The groups are shells around one centre, one inside the other: the same stretched ball of 6 dimensions in 6 sizes.
In the rows, 100 means zero.
Known rows, each followed by its group:
97  110  92  98  119  97  103  107  95  112  118  113  89  87  100  104  109  102  115  112  91  99
(5)
75  78  72  110  91  92  133  58  126  111  78  129  99  107  91  85  97  66  51  98  96  62
(0)
113  113  93  108  113  114  95  104  82  110  124  127  88  96  108  94  109  85  114  116  84  80
(1)
122  127  104  99  97  118  67  116  88  95  111  111  103  114  120  97  106  93  120  109  80  88
(3)
102  109  91  106  88  119  82  85  107  89  83  118  101  129  122  87  99  82  89  102  77  80
(1)
68  83  62  114  100  95  133  54  129  111  79  136  93  107  99  81  95  76  55  96  84  65
(5)
86  96  81  108  107  105  113  78  109  106  94  125  89  105  106  90  102  85  85  106  85  83
(4)
103  108  105  93  105  97  97  107  101  104  105  101  101  98  101  109  111  91  107  113  101  100
(4)
96  108  128  70  115  96  74  140  81  94  114  66  85  88  93  127  105  138  146  114  110  155
(1)
133  135  125  86  95  112  54  138  82  90  116  89  111  110  117  113  113  99  136  114  93  105
(1)
104  107  116  84  88  111  67  117  92  86  93  85  99  116  107  106  97  109  114  104  97  116
(3)
116  119  110  90  101  107  72  126  84  100  117  98  100  99  105  107  105  105  126  109  93  102
(4)
89  89  77  109  84  100  113  70  118  106  83  128  105  113  98  83  95  68  60  97  90  58
(2)
125  137  132  75  100  112  39  154  76  84  118  72  103  106  116  121  107  130  156  111  93  135
(1)
76  96  90  94  119  87  120  91  113  109  98  104  87  89  95  108  108  104  99  110  99  112
(2)
95  95  114  80  106  84  102  120  93  110  113  84  96  80  78  119  106  107  114  112  119  118
(5)
109  131  112  81  111  81  84  132  107  104  116  84  113  87  101  124  118  112  129  112  102  116
(0)
92  101  107  89  119  101  97  113  87  103  112  95  81  90  97  112  106  114  124  115  100  126
(4)
100  104  123  77  96  100  74  124  92  90  97  74  98  104  97  117  101  116  121  108  108  131
(3)
76  98  90  92  96  94  98  88  122  94  77  98  98  111  103  101  95  108  87  96  91  108
(3)
93  91  105  91  113  98  106  107  87  109  113  100  83  87  87  109  105  101  112  115  107  112
(4)
109  123  125  77  119  92  79  139  88  99  120  75  96  86  101  129  118  121  145  120  107  139
(2)
99  100  84  111  87  115  96  76  109  98  85  128  101  124  114  82  98  71  75  101  80  65
(5)
75  81  60  117  88  99  129  52  127  112  78  142  98  111  97  74  91  66  46  92  83  48
(5)
90  101  86  103  88  96  106  78  126  100  78  115  110  116  106  93  102  76  71  100  91  75
(0)
86  106  79  98  100  76  118  89  129  115  97  114  113  90  91  101  106  88  78  99  97  75
(1)
85  103  85  102  96  103  98  81  119  96  80  113  99  117  112  93  98  94  84  99  83  91
(3)
68  74  68  111  90  97  129  54  125  108  73  130  93  110  93  80  89  76  50  93  90  66
(3)
70  78  96  87  108  89  115  94  103  107  95  94  81  88  81  107  95  113  95  104  109  119
(2)
90  98  106  90  119  88  116  102  102  109  106  96  90  87  92  116  116  95  109  120  110  117
(1)
123  126  107  98  104  119  67  122  79  97  120  109  96  107  117  100  107  99  130  113  82  95
(2)
103  106  97  98  103  96  105  99  104  108  105  111  103  98  99  103  111  81  97  112  99  85
(2)
90  107  72  112  106  106  107  78  113  107  96  133  94  108  113  85  101  86  86  101  74  72
(0)
90  109  116  76  110  93  81  124  99  93  100  73  92  96  100  122  105  130  129  109  103  143
(2)
99  110  107  89  103  92  95  108  107  100  99  94  104  100  101  112  111  97  107  111  102  108
(4)
107  118  107  90  89  99  79  108  112  91  89  94  114  116  111  107  107  93  101  104  94  98
(5)
84  82  93  96  90  103  101  89  100  102  90  107  90  105  90  93  89  96  84  98  99  92
(3)
83  85  107  82  95  88  101  105  103  102  93  86  95  94  81  110  96  107  96  103  114  114
(3)
102  116  113  77  101  73  95  125  114  106  106  79  118  85  88  125  115  103  111  109  115  111
(0)
84  89  99  88  83  88  100  93  118  98  79  93  107  107  89  103  94  95  78  96  107  96
(4)
94  99  89  98  80  95  96  89  118  101  85  110  113  112  97  92  95  83  73  94  95  72
(4)
80  82  101  92  126  91  126  99  90  116  114  102  73  76  81  112  108  102  110  120  112  120
(0)
110  125  130  70  95  101  49  146  89  83  105  63  105  105  106  123  102  134  143  105  101  141
(0)
68  76  77  102  116  86  140  75  111  120  99  120  81  82  81  97  100  91  79  107  103  91
(5)
100  102  87  103  73  105  87  86  115  96  82  117  114  122  105  85  92  77  71  92  87  62
(2)
59  76  91  87  114  84  123  87  113  107  87  93  78  88  83  108  95  118  92  103  107  127
(1)
88  101  107  81  118  84  102  121  94  110  116  86  88  77  84  119  106  121  123  111  110  128
(5)
96  114  118  78  115  89  89  123  103  96  102  76  98  94  101  126  115  117  128  116  107  139
(0)

New rows, each followed by its group:
106  114  116  85  106  97  85  120  97  98  106  87  101  99  103  116  112  103  121  114  103  118
(4)
90  95  91  103  103  114  99  86  98  99  93  116  85  112  109  92  99  92  95  107  86  95
(4)
83  96  117  76  114  95  90  120  91  96  101  74  81  92  92  121  102  131  128  111  109  149
(0)
69  79  71  108  93  104  116  63  117  103  77  126  87  112  99  81  87  89  64  93  85  78
(3)
123  119  127  83  91  116  54  134  77  87  109  83  102  112  109  111  104  107  132  111  98  116
(0)
109  107  101  95  73  108  73  101  105  91  87  104  114  123  107  93  94  85  87  95  91  77
(5)
103  119  114  84  109  97  82  120  101  94  102  85  100  102  108  118  113  110  125  113  98  125
(2)
107  100  91  109  95  120  92  91  88  103  104  127  91  112  108  85  99  77  94  107  84  72
(2)
106  111  85  107  80  111  85  87  112  96  87  124  112  124  115  84  97  76  79  96  79  61
(3)
84  106  104  83  122  86  101  115  102  105  109  87  88  83  94  119  108  124  123  111  103  132
(5)
72  83  60  118  94  104  127  51  125  108  76  142  91  115  104  74  91  72  53  94  78  58
(5)
67  74  65  113  88  107  120  52  120  103  71  134  87  118  100  73  83  81  52  90  81  67
(5)
94  115  100  89  89  110  63  110  104  85  87  93  100  120  115  99  91  121  110  93  81  111
(1)
87  99  83  103  113  95  116  89  106  113  105  120  90  92  98  97  105  92  94  108  91  88
(4)
104  106  117  81  107  92  89  126  88  105  116  85  97  86  89  118  108  108  123  113  111  118
(4)
106  111  109  87  79  104  69  111  104  88  88  91  113  119  106  102  96  99  100  97  95  97
(4)
92  104  78  108  78  106  94  73  126  95  73  124  112  127  114  82  94  76  65  91  78  62
(2)
89  93  81  102  71  97  99  75  127  98  72  116  116  121  99  85  90  76  57  88  91  61
(5)
127  126  114  92  106  112  69  133  74  103  130  103  98  95  107  108  110  100  136  116  92  99
(1)
69  80  95  85  98  83  112  93  114  105  87  91  92  92  80  106  93  111  86  98  110  112
(3)
55  74  85  87  103  79  124  81  123  106  79  94  87  91  79  105  90  115  78  95  108  116
(1)
86  95  122  71  103  81  95  120  104  98  95  67  99  91  84  126  106  118  114  109  121  139
(2)
110  128  93  99  103  108  75  113  98  100  112  113  102  105  116  98  104  104  118  104  77  89
(0)
64  86  90  89  105  90  109  86  118  99  80  95  87  101  94  104  94  116  90  98  98  120
(0)
94  106  95  95  90  114  73  101  99  90  89  104  95  119  112  93  90  109  102  96  81  100
(3)
103  113  121  80  115  100  80  130  84  97  115  80  89  92  101  121  110  121  138  117  104  137
(4)
81  103  90  90  87  94  86  95  121  92  79  96  105  113  103  99  91  111  88  90  89  101
(3)
85  98  94  93  97  109  85  98  100  93  90  102  88  111  105  96  91  114  102  98  86  109
(2)
74  95  97  85  93  87  97  95  122  94  77  87  101  107  96  107  95  113  89  95  101  115
(4)
62  83  72  97  92  84  118  73  131  106  76  111  98  101  88  91  87  102  64  87  94  86
(1)
67  79  76  101  101  78  140  65  132  114  80  116  99  95  84  97  101  79  58  101  105  81
(5)
84  86  122  72  115  86  101  124  86  105  110  71  82  78  76  126  104  124  125  115  124  146
(1)
91  100  104  81  87  74  99  109  119  105  94  85  117  92  81  113  101  100  89  98  115  98
(0)
103  120  118  81  118  92  86  127  96  99  112  82  97  91  104  124  117  114  134  118  103  133
(5)
71  85  103  79  106  79  110  103  112  104  91  82  92  88  81  116  99  118  99  103  114  128
(4)
96  98  101  88  93  93  92  110  98  105  105  98  101  94  87  104  96  103  100  101  104  96
(5)
97  102  115  80  89  103  70  120  93  89  94  80  98  108  97  109  93  118  114  100  102  121
(2)
71  73  70  110  93  89  140  54  128  114  77  131  97  103  88  85  97  65  47  98  98  62
(1)
98  103  113  87  120  103  93  120  80  104  118  92  80  87  96  115  109  114  132  119  103  129
(3)
71  79  86  94  87  93  108  80  118  100  76  104  96  107  89  94  87  99  71  92  100  94
(4)
91  118  98  85  104  75  100  109  126  104  96  90  115  93  98  117  112  105  102  104  102  106
(5)
117  124  113  87  88  100  69  122  102  93  101  91  117  110  109  109  108  96  112  105  96  96
(3)
77  91  76  105  88  93  116  67  132  102  72  119  105  115  101  88  96  79  60  94  90  74
(3)
115  126  106  95  109  111  74  120  87  98  116  105  96  103  116  105  110  104  129  113  84  104
(3)
